There are 9 hidden switches. A switch that is on adds its own fixed numbers to the row, and there is some noise. The rows also spread widely along 15 directions, which tell nothing about the answers.
In the rows, 128 means zero.
Some rows, each with its switches (1 for on, 0 for off) after it:
[143 150 183 151 118 120 128 155 162 122 117  99  75 135 125 104 150  91
 100 104 109  98 107 107 101  86 126 126 113 172 109 146 129 134 121 114
  96  92 149 120 113] => 0 0 1 0 0 0 0 1 0
[ 80 175 141 137 152 181 180 104  86 139  97  82  96 137 115 191 111 103
 108 136 118  49 101 131 150 140 143 121 172  70 147 127 118  93 168 150
 129 114  83  91 138] => 1 1 1 0 0 1 0 0 1
[ 75 150  94 138 141 177 174 127 105 128  96  91 118 158 160 203 102 108
  89 127 143  84  82 146 166 153  66  82 145 103 130 177 105 140 173 154
 134 131  81 118 110] => 1 0 0 0 1 1 0 0 1
[176 102 142 128 114 142 132 121 156 131  99 112 110 106 158 173 136 129
 132  49 132 107 130 123 115 133  82  93 143 168 151 119 142 113  45 121
 109 100 131  94  88] => 0 1 0 1 1 1 0 1 1
[120 140 140 137 117 130 217 128  91 106  79 104  91 122 161 156 159 115
 174  94 125  96 113 137 119 125  62  82 120 123 167 134  71  91 160 116
 104  99 108 117 112] => 0 1 1 0 1 1 1 0 0
[127 131 151 162 135 157 165  94 135 132 114  70 100 119 143 147 161 108
 125  85 122 114 147 169 110 137 148 107 114 110 132 113  98 111 150 128
  79 130 114 125  95] => 1 0 1 0 1 0 1 1 0
[133 124 149 161 158 114 138  81 134 134 129 171 123 151 148 129 111 126
 134 167 118 107 200 178 128 160 137 103 135 137 127 118 133 154 107 119
 120 171 101 158 146] => 0 0 0 0 0 0 1 0 0
[167 155 166  98 143 134 167 107 141 156 133 117 122 167  99 148 161 117
 104 115 107 118 108 154 148 108 173 174 153 155 165  80 133 120 114 116
 123 154 169  93 106] => 0 0 1 0 1 0 0 0 0
[122  96 135 186 123 120 137  77 120 141 100  91 170 118 179 185 123 156
 175 135 108  97 176 168 112 163 115  78 115 114 126  83  79  88 103 131
  97 100 132 132 116] => 1 0 0 0 1 1 0 0 0
[117 141 162 157 133 192 138 103 138 185 127  25 104 155 128 160 153 157
  79  92  73 130 139 141  97 114 173 105 152 127 121  61 110 117 167 121
  59 112 191  87  85] => 0 1 1 1 1 0 1 1 1
[142 158 201 156 123 130 167 119  94  62 147 105  76 130 131 154 128 101
 113 153 119  56  77 147 133 116 121 148  84 124 159 103 116 143 131 119
  95 132 135 107 174] => 1 0 0 0 0 0 1 0 0
[ 92 120 123 108 123 119 179 122  76 124  96  95  88 138 176 125 156  90
  93 141 158 101  95 147 182 162  88 155 127 101 141 118  79  70 149 152
 111 178  86 103 147] => 1 0 0 1 1 1 0 1 0
[142 149 148 146 130 159 199 104 128 101 130  80  63 113 138 130 175 106
 107  58 130 104 121 172  91 138 127 106  94 106 174 139 106 135 196 125
  85 130 109 123  88] => 0 0 0 1 1 1 1 1 0
[110 142 111 114 115 110 133 156 103  88  84  99  82  87  94 123 143  89
 163 142 128  90 132  89 157 111  99 111 133 140 126 107  79 136  95 109
  90  78  79 104 148] => 0 0 1 0 1 1 0 0 0
[145 139 198 169 126 119 144 101 139 128 125 125 125 163 146 155 142 111
 145 142  81  98 150 129 116 102 119 103 118 170 122  96 104 127  74  81
  90 115 173 122 133] => 0 0 1 0 1 0 0 0 1
[125 139 149 119 137 158 113 106 101 130 126 143 119 167 114 179 104 118
 103 163 110 122 145 141 170 126 121 115 169 154 123  75 129 149  54 106
 112 149 119 102 144] => 0 0 1 0 0 0 0 1 1
[111 132  86  84 129 107 160 119 103 143 135  72 133 153 123 112 183 122
 100 115 125 126 114 163 154 150 128 159 106 129 168  86  47 126 212 147
 121 142 126 123  80] => 0 0 0 1 0 0 0 0 0
[141 131 167 131 122 105 123 150 126 144 128  99 107 132 142 128  95 191
 128 167  84  65 125  96 130 128 116 125 150 157 147  69 144 150 112 124
  97 102 184  76 170] => 1 1 0 0 0 0 0 0 1
[ 98 161 144 147  99 183 134 141  90 133  84  65  90 157 144 173 145 128
  93 121 113 106  83  79 129  88  76  82 172 153 132 118  95 113 134 112
  90 102 159  82 112] => 1 0 0 0 0 1 1 1 0
[144 171 136 100 139 166 165 122  95 152 107 114  91 154 108 163 116 145
  70  87 104  96 111 146 101 129 132 138 184 108 180  96 164 108 145 145
 145 101 129  76 109] => 0 1 0 1 1 1 1 0 0
[119 104 130  95 149 109 154 161 129 135 106 114 119 112  76 137 109 118
 142 150 108 166 148 197 165 131 155 156 131 118  89  76 113 107 113 133
  87  91  82 128 121] => 0 0 0 0 1 1 0 0 1
[139 119 137 121 138  85 155 121 133 152 102 105 121 119 123  95 160 142
 183 137  94 119 194 133 134 132 141 121 141 152 138  68  82 118 119  97
  83 117 126 121 122] => 1 1 0 0 1 0 1 0 0
[106 159 168 173 144 186 170 101 133 158 100  90 119 167 141 203 113 138
 115 146 106  89 115 142 134 117 143  86 173 118 125 127 138 125 144 125
 100 135 146 103 123] => 1 1 0 0 1 1 0 0 0
[ 97 142 156 120 104 123 156 151  40  83  87  93  70 105 130 146 129  97
 129 148 131  68  83 111 145 125  91 143 124  93 136  88  90  69 121 147
 109  87  92  87 177] => 0 1 1 0 0 0 0 1 0
[157 103 131 121 126 118 124  89 107 111 100 176 131 103 119 157 140 124
 182 121 144 129 187 160 131 146 120 107 154 145 160  81 128 114  40 119
 121 137  99 131 120] => 0 0 0 0 0 0 0 0 0
[154 121  88  98 117 112  92 118 123 128 129  84 140 113 104 145 136 161
 147  96 108 113 165 130 130 141 121 108 127 162 170  42  87 169 100 118
 109  83 122 101  86] => 1 1 1 1 0 0 0 0 0
[120 108 155 157  92 118 192 130  96  93  76 107  79 111 204 141 174 106
 161  83 158 106  95 135 111 130  38  85  99 129 160 150  79  68 136 129
  90 125 130 127 114] => 1 0 1 0 1 1 0 0 0
[ 73 127 155 192 131 109 124  91  77 103 120 143 157 184 157 167 107  82
 125 192  98 122 175 196 118 144 101  90  81 110  75 107  51 106 122 121
 121 107  85 184 136] => 0 0 0 0 0 0 0 0 0
[142 128 101  86 113 137 133 116  76 117 104  66 144 106  98 192 147 108
 120  79 126 102 100 145 148 137 121 160 122 115 155  55  75  77  86 151
 130  67  99  79  94] => 0 0 1 1 1 0 0 1 0
[ 94 151 159 128 138 155 188 147 102  96  67 104  63 100  98 165 143  44
 158 105 136 100 108 130 151 102 112 113 144 101 114 144 101  78 109 114
  91  83  48 116 124] => 1 1 1 0 1 1 0 0 1

New rows, each followed by its switches (1 for on, 0 for off):
[148 148 115 133 140 139 144 129 165 129 131  53 156 139  98 186 130 114
 123  80  96 109 106 163 132 113 135 116  91 155 124 117  81 166 143 121
 114  58 117 125  58] => 1 0 1 0 1 0 1 0 0
[118 125 107  87 117 102 159 141  77 109 112 106  91 118 129 105 155 112
 105 110 142 120 116 161 138 155 107 160 115 101 165  90  94 103 159 155
 117 131  98 111 121] => 1 0 0 0 1 0 0 0 0
[114 131 126 142 130 126 125 160 140  89 112  84  67  74  96 121 116 122
 158 106 112  98 154 128 112 122 117  81 105 130 120 122 114 177 141 120
  71  53  75 131 115] => 1 1 1 1 0 0 0 0 1
[178 111 155 131 138 149 160 113 181 159 102 102 141 118 125 191 133 131
 131  70 124 124 115 172 129 123 149 130 146 151 129 121 155  94  82 136
 114 105 136 106  76] => 0 0 0 1 1 1 0 1 0
[114 104 103 118 116 151 143 164 134 160  66  78 111 100 142 169 121 167
 139  68 131 128 107 121 116 126  74  82 172 140 134 131 131  94 139 155
 103  63 127 101  68] => 1 1 0 1 0 1 0 0 1
[156 132 190 113 128 137 219 142  97 133  85 146  97 131 121 163 143 144
 145  93 121 138  85 183 101 101 121 148 159 119 163 113 159  49 145 144
 118 104 154 112 107] => 0 0 0 0 0 0 1 0 0
[ 92 185 141 160 150 137 161 105 117 136 113 107 120 174 130 143 137  93
 128 161  86  50 144  90 136 114 104  87 145 147 128 155  76 153 158  95
 125 111 119 129 131] => 0 0 0 0 0 0 1 0 1
[104 113 140 108 114  98 184 141  53  81  99 145  90 142 159 138 137  94
 136 158 145 138 111 182 165 148  59 130  99 111 137  96  70  89 126 131
 105 147  77 131 155] => 0 1 0 0 1 1 0 0 0
[139  89 129 113 125  49 154 172 144 132 113  97 106  90 146  71 136 132
 144 116 114 103 135 146 121 151 106 158  85 136 119 114 102  99 142 152
 102  81 127 127 130] => 0 0 0 0 1 0 0 0 1
[167  94 194 185 146 139 151  93 204 150 107  99 121  88 159 174 135 116
 153  70 137  77 124 155 106 130 156 122 122 143 123 154 168  83  79 147
  98 117 146 128  97] => 1 0 1 1 0 0 0 0 1
[161 112 129 128 149 147 168 112 190 120 131  91 135 112 122 191 141 107
 142  67 146 115 101 182 159 136 127 113 102 158 148 152 117 155 128 129
 105 125 102 135  57] => 1 0 0 1 0 1 0 0 1
[132 118 151  87 111 133 190 185 107 126  82 102  63  94 110 128 146 173
 166 122 119 155 101 129 147 100 103 123 172 142 155  77 136 105 136 115
  54 106 159  78 129] => 1 0 0 0 1 1 0 0 1
[125 161 201 178 147 173 165  96 141 157 103  76 108 142 111 168 146 117
 132 145  80  92 142 126 120  90 185 116 163 132 102  99 127 101 119  98
  73 112 162 103 132] => 0 0 0 1 1 0 1 1 0
[111 179 150 147 135 130 150 140 107  89 122 107  60 126 115 116 126 106
 132 155  98  43 128  79 125 109  97  95 127 145 145 138 105 184 145  97
  98  95 116 109 167] => 0 0 1 0 0 0 1 0 1
[146 137 147  82 113 119 148 205 110 128  70 146  42 117  99  97 124 126
 104  89 121 148 110 113 104  91  87 137 180 154 136 116 173 100  98 128
 110  75 120  88 126] => 0 1 0 0 1 1 1 0 0
[102 117 104 132 109 175  94 110  99 118 121 105  98 160 165 168 128 123
  62 120 161 136 112 147 146 153  79  88 145 136 151 102 114 157 118 145
 109 182 116 112 106] => 1 1 0 0 0 1 0 0 0
[114 150 166 173 126 183 146  96 116 104 110 102 105 134 128 196 135  93
 127 111 117  98 132 140 115 113 114  72 135 124 126 132 106 125 107 107
  94 104 112 122 107] => 0 0 0 0 0 1 0 1 1
[ 95 143 163 166 143 131 166 125 113 112 128 102  94 157 168 152  98 111
  94 155 109  72 115 160 132 147  99 108  97 107 112 143 119 142 161 138
 105 127 104 131 152] => 1 1 0 1 1 0 0 0 1
[146 145  95  78 135 154 181 116 119 101 100  79 119  90  82 189 165  89
 169 106 156  91  94 123 210 126 130 134 148 136 171 108  81 139 100 117
 109 128  73  83 104] => 0 0 0 0 1 1 0 1 0
[144 134 169  96 134 144 197 143 138 169  92 125 106 156 128 162 147 144
 133 105 117 136  86 140 148 102 115 131 185 159 157 119 146  87 134 120
 111 136 167  92  94] => 0 1 0 0 0 1 0 0 1
[108 157 139 169 132 213  88  80 131 144 102 105  90 151 135 183 140  84
  56 108 153  92 125 104 125 121 143  93 192 129 131 140 164 138  76 136
 115 178 131 102 113] => 1 0 0 0 1 0 0 0 0
[146 147 156 115 135 173 197 133 146 128  88  72 119 117  92 210 166  89
 142  67 136 110  54 147 149  85 144 140 141 134 140 137 123  90 132 135
 110  92 125 101  68] => 0 1 0 1 1 0 0 0 0
[147 174 183 141 147 177 135  95 144 132 150 112  95 184 106 168 133  93
  51 112 112 105 114 164 125 114 176 141 141 133 144 107 161 165 117 118
 117 166 139 108 110] => 1 1 0 0 1 0 0 0 0
[118 143 200 134 141 142 200  86  88 128 119 152  55 174 161 110 175 102
 127 155 115 136 171 155 147 133 120 115 161 130 166  82 106 108 124  75
  67 226 135 116 158] => 1 1 0 0 1 1 1 0 1
[138 157 159 153 127 134 156  99 124 100 119 110 134 159 146 191 137  72
 119  92 104  69 113 137 121 119  82 101 100 148 145 141  85 119  91  99
 132  87 110 123  96] => 1 0 0 1 1 1 0 0 1
[155 117 169 139 156  98 184  95 140 138 104 143 119 112 125 127 144 105
 175 135 115 104 178 179 134 143 160 145 131 122 134 102 115  81  97 116
 106 132 101 135 138] => 0 0 0 0 1 1 1 0 0
[143 146 150  85 131 141 144 164 119 154  98  84 131 138  66 178 115 141
 119 124  94 132  89 143 155  91 161 167 172 139 126  56 138 100  99 132
 111  71 145  75 106] => 1 1 0 0 1 0 0 0 0
[135 140 167 125 162 166 191  87 135 169 118  90 110 141 118 160 152 127
 118 130 105 105 137 154 158 131 177 148 169 124 141  91 129 102 131 118
  90 167 143  94 125] => 0 0 0 1 1 0 1 1 1
[124 139 144 167 130  95 136  85 112 100 134 123  99 123 167 108 136 118
 134 164 121  34 167 117 119 163 111 106 103 127 162 120  94 148 133 120
 114 143 112 126 170] => 0 0 0 1 0 1 0 0 0
[130  95 181 168 125 129 196 122 131  96 104  92  90  85 164 166 141 117
 178 120 138  97 112 170 132 140 110 104  91 109 128 121 108  93 125 132
  63 123 122 124 140] => 0 1 0 0 1 1 0 0 1
[151 138 119  87 130 168 181 129 114 127  88 133 110 135 101 185 155 133
 152  99 141 153 105 146 163 103 101 108 183 162 171 107 130 137 102 111
 108 144 129 100  89] => 0 0 0 0 1 0 1 0 0
[118 194 140  82 138 141 203 106  46 111 121 136 105 184 100 168 139 112
 121 168 103  89 114 142 174 127 117 138 165 111 193  71  89 134 149  99
 137 150 104  84 153] => 0 1 0 0 1 1 0 0 0
[111 121 150 152 119 133 113  82  81 140 130  75 150 149 165 178 122 132
  97 140 106  67 117 142 130 159 122 141 121 107 146  56  85  78 108 154
 121 121 155  94 139] => 1 0 1 0 0 0 0 0 1
[183 108 156 127 139 113 156 110 160 144 128 149 122 129 155 145 118 128
  98  61 128 103 134 189  92 161 118 141 121 132 163 132 171 100  94 153
 147 122 134 120  97] => 0 0 0 0 1 1 0 0 1
[109 189 127  74 145 134 199 155  81 165  99 121  97 207 110 135 118 143
  93 148  74 125 121 130 160 110  93 125 185 147 144  97 100 131 176  98
 131 112 114  89 126] => 0 1 1 1 1 1 1 1 0
[133  92 129 137 135 123 183  97 150 108  98  79 125  78 140 168 175 103
 210 133 161 109 130 153 198 140 129 113 111 142 138 108  68 112 103 113
  61 160  97 127 118] => 1 0 0 1 1 1 0 0 0
[124 157 138  93 129  94 164 131  99 104 118 103  93 143 109 113 169  67
 123 142 118  88 117 117 170 118 116 160 113 143 148  94  60 120 124 101
 111 126  94 106 137] => 0 1 0 1 1 1 0 0 0
[ 91 121 125  89 139  79 179 183 105 117 100 136  79 138 114  81 125 108
 126 172 130 159 125 177 173 129 100 147 119 132 104 123  94 120 179 130
  95 128  69 147 136] => 1 0 0 1 0 1 0 0 0
[117 133 187 172 151 106 205 103 152 166  85 139 131 154 170 136 144 135
 206 169  88  93 179 125 139 116 115  79 162 158 115 143 106 101 120  81
  87 139 155 141 137] => 1 0 0 0 1 0 0 0 1
[111 147 117 155 124 137 141 105 114 103  96  86 105 102 152 162 142  84
 122  94 149  31 104 104 122 143  92 104 121 112 156 166  96 108 135 149
 136  97  83 116 116] => 1 0 0 1 0 1 0 0 0
[ 88 119 115 112 116 172 160 180  96 135  75  11  86  85 108 176 132 132
 111  89 125 117  55 121 146 109 101 126 143 102 109 106  89  72 175 165
  76  46 109  77  98] => 0 1 0 1 0 1 1 1 1
[129 139 159 106 132 120 137 159 118 141 101 149  67 169 112  89 141 109
  89 118 104 179 160 153 113 100 114 129 158 162 115  95 140 128 113  99
  92 130 121 128 108] => 1 1 0 1 1 0 1 0 0
[115 179 164 109 124 174 194 136  87 113  77 113  79 150 104 182 153 110
 153 157 117 101  89  86 185  74 103 107 194 158 146 110 115 125 102  80
  86 137 130  76 144] => 1 0 0 1 1 0 0 1 0
[170 113 179  84 138 130 204 162 160 141 120  70  91 109 106 145 157 144
 153 110 119 130  69 147 190 103 147 172 139 169 147  82 126 120 128 115
  63 141 159  80 113] => 1 1 0 0 0 0 1 1 1
[116 176 157 106 123 111 163 138  58 129  79 123  87 153 111 121 150  83
 117 120  94  80 122  96 113 105 102 150 160 121 149  93  93  59 110 116
 139  75 113  91 143] => 0 1 1 0 1 0 1 0 0
[128 127  96 107 128 189 103 140 140 156 106  59 107 119 116 183 113 127
  56  52 137 115  98 133 129 142 124 119 167 120 133 118 157 133 108 168
 123 100 109  81  71] => 1 1 0 0 1 0 0 1 1
[111 185 139  77 137 145 181 151  63 138 114 112  96 191  76 146 126 125
  66 141  81 142  96 162 138 101 129 162 162 118 149  71 107 113 180 119
 124  98 129  89 118] => 0 0 0 1 1 1 1 0 0
[166 113 143 142 132 166 143 138 207 120 127  51 117 103 124 199 129 109
 119  62 129 104  83 144 150 114 121 102  99 171 114 144 127 167  95 123
  83  94 124 105  71] => 0 1 0 1 1 1 0 1 1
[ 97 132 116 115 135 129 159 134 101 124  95  68 117 136 136 163 142  81
 116 150 139  79  75 116 195 128  97 150 124 133 114 120  69 105 127 142
 113 131  96 104 140] => 0 1 0 1 1 0 1 0 0
[125 111 104 130 132 128 110  76 108 180 101 108 146 129 147 143 129 163
 133 133 109 115 210 143 126 175 143 105 176 117 143  51 105  96  85 133
 114 135 124  99 125] => 0 0 1 0 1 1 0 1 0
[134 170 213 118 145  99 206 144 101 137 101 158  70 165 130 112 116 116
 123 153  78  75 130 128 122 110 118 152 164 127 148 111 152  81 122 100
 119 108 129  96 170] => 1 1 0 1 1 1 0 0 1
[120 120 149 142 133 147 184 113  91 111 112  83 106  96 141 180 117 155
 170 146 117  78 118 148 154 147 114 108 127 108 148  87 100 113 135 134
  83 115 120  98 155] => 0 0 1 0 0 0 1 1 1
[116  96 178 163 115 130 180 140 120 106  88  88  81  86 151 147 146 137
 196 146 128 133 137 156 143 120 119  90 117 123 104  96 103 101 121 115
  33 126 123 123 145] => 1 1 0 0 1 0 0 1 0
[174 125 181 101 121 122 186 139 136 134 109 147  84 146 121 119 165 142
 145  76 106 188 149 182 108  99 122 121 142 169 154  85 140 111 112  90
  79 130 152 122  81] => 1 0 1 1 1 0 0 1 0
[144  86 147 143 112 124 136 139 156 126 111  72  78  78 167 118 153 132
 133  77 140 111 125 133 121 143 110 115 106 142 132 116 124 114 106 140
  64 126 139 107 113] => 1 0 1 0 1 0 0 1 1
